There are 4 hidden switches. A switch that is on adds its own fixed numbers to the row, and there is some noise. The rows also spread widely along 2 directions, which tell nothing about the answers.
Some rows, each with its switches (1 for on, 0 for off) after it:
[  7  -1   3  -3  -1   3  -5   2  -8   2 -15   1   2   4  -6]
0 1 0 1
[ 6  1  3  2 -5  0  0 11  8 -1 -2  2  5  3 -5]
0 0 1 1
[  6   3  19  -5  -6 -12   9   0  -2  -4  -2  13   6   9 -12]
1 0 1 0
[  5  -1   9  -2  -2  -3   6   5   4   0  -8   4   3   3 -11]
0 0 1 1
[ 3 -3  5 -2  0 -6  2  4 -7  0 -9  7  4  5 -8]
0 0 1 0
[ 11   2  12   1  -4  -5   3   2   5  -4 -13   1   3   9 -14]
0 1 1 1
[ 13   2   2   3  -6   0  -7  11   7  -3 -10   2   8  11  -7]
0 1 1 1
[  7   3   9   0  -7   0   2   1   0  -5 -10  -3   5   6 -12]
0 1 0 1
[ -4  -3   4  -4   0  -3   3   1 -13  -3  -4   5   3   0  -8]
0 0 0 0
[ 8  2 -2  5 -6  3 -8 16 11 -1  0  3  6  5 -3]
0 0 1 1

New rows. What belongs after each?
[-3  1 13  1 -9 -3  9 -1 -4 -9  2  1  4  2 -9]
0 0 0 0
[  4   2  16   2 -10  -5  15  -5   5  -9  -1  -6   1   2 -14]
0 0 0 1
[ 8  4  5  1 -5  2 -3  6 -3 -4 -9 -3  3  9 -9]
0 1 0 1
[  6   0  16  -1  -2 -10   8  -5  -7  -4 -18   6   3  10 -16]
0 1 1 0
[ 10   4  17  -1  -5  -4   9  -5   1 -10 -10  -2   3   7 -16]
0 1 0 1
[  6   0  17  -2  -5  -6  13  -2   8  -4 -11   0   2   2 -15]
0 0 1 1
[-2 -2  5 -2 -7 -6  4  2 -8 -6  1  4  5  3 -8]
0 0 0 0
[  1  -6  12  -6   3  -7  12  -7  -9   1 -15   1  -2  -4 -16]
0 0 0 1
[  4   1   9   1  -9  -2   0   1  -6  -9  -2   2   6  12 -10]
0 1 0 0
[  6   1  13  -1  -5  -4   5  -3  -1  -4 -14   0   3   5 -16]
0 1 0 1
[ 6  0  7  0 -2 -3  4  6  4  1 -8  0  3  5 -9]
0 0 1 1
[ 12   0   4  -1  -3  -1  -4   7   0   1 -15   4   3  10  -8]
0 1 1 1
[ -4  -5  -8  -7   3   3  -8  10 -18   7  -7   7   4   0  -1]
0 0 0 0
[ 6  9 11 -3 -6 -5 -5  5 -5 -5 -2 10  8 14 -6]
1 1 0 0
[  7   0  14   1  -8  -5   7   2  12  -5  -5  -1   2   4 -12]
0 0 1 1
[  9   1  10   4  -7  -7   1   4  -1  -7  -9   5   8  13 -13]
0 1 1 0
[ 2 -1  8 -1 -4 -1  5  0 -3 -1 -9 -1  2 -1 -9]
0 0 0 1
[  8   2   8  -1  -5   3  -1   0   0  -4 -10  -2   2   6 -12]
0 1 0 1
[ 1 -3  1 -3 -1 -5  3  5 -7  0 -9  7  4  3 -5]
0 0 1 0
[ 4  0  9  2 -8 -7  3  7  3 -8  4  3  7  8 -8]
0 0 1 0
[  5   2  11   0  -7  -2   7   1   5  -7   0  -3   4   1 -12]
0 0 0 1
[  4   3   0   5 -10   2  -2   9   5  -6   5  -3   4   1  -7]
0 0 0 1
[ 12   2   5   0  -2  -3  -3   7   1   1 -16   7   4   9  -9]
0 1 1 1
[  9   3  -2   3  -7   6 -11  10  -1  -1  -8   2   6   7  -5]
0 1 0 1
[  3   0  -5  -1  -4   1 -12   8 -12  -2  -4   4   9   9  -2]
0 1 0 0
[  9   5  21 -10   1  -9   7  -6  -5   1 -18   8   2   9 -17]
1 1 0 1
[  5  -5   5  -2   3  -4   4   3   1   3 -12   5   0   3 -11]
0 0 1 1
[ 3 -3  5  0 -3 -5  2  4 -5 -2 -5  5  5  4 -7]
0 0 1 0
[-4 -4 10 -3 -4 -3  7 -1 -9 -7 -2  3  2  0 -8]
0 0 0 0
[ -3  -8  -7  -4   2   2  -8   7 -17   3  -6   6   5   0   0]
0 0 0 0
[  2   0  12   1  -9  -2   7   1   5  -7  -2  -3   1  -2 -10]
0 0 0 1
[  0  -3  11  -6  -1  -5  10  -5  -6   0 -12  -2  -1  -3 -15]
0 0 0 1
[  8   4  22  -9   0 -11  14  -3   2   4 -12  10   0   5 -13]
1 0 1 1
[ 3 -2  4  0 -3 -3  1  8 -6 -3 -6  5  4  5 -8]
0 0 1 0
[  6   1  12   0  -2  -6  10   1   6  -3  -8   1   2   2 -15]
0 0 1 1
[ 3  5 16 -6 -6 -5  4  0 -5 -3  1 11  6  5 -8]
1 0 0 0
[  3  -3   8  -3   1  -4   6   1   0   1 -14   4   2   1 -10]
0 0 1 1
[ 3 -2 11 -1 -7 -5  9  3 -1 -6 -3  5  4  6 -9]
0 0 1 0
[  8   3  15  -8   1  -8   7   2   3   4 -11  12   0   4 -13]
1 0 1 1
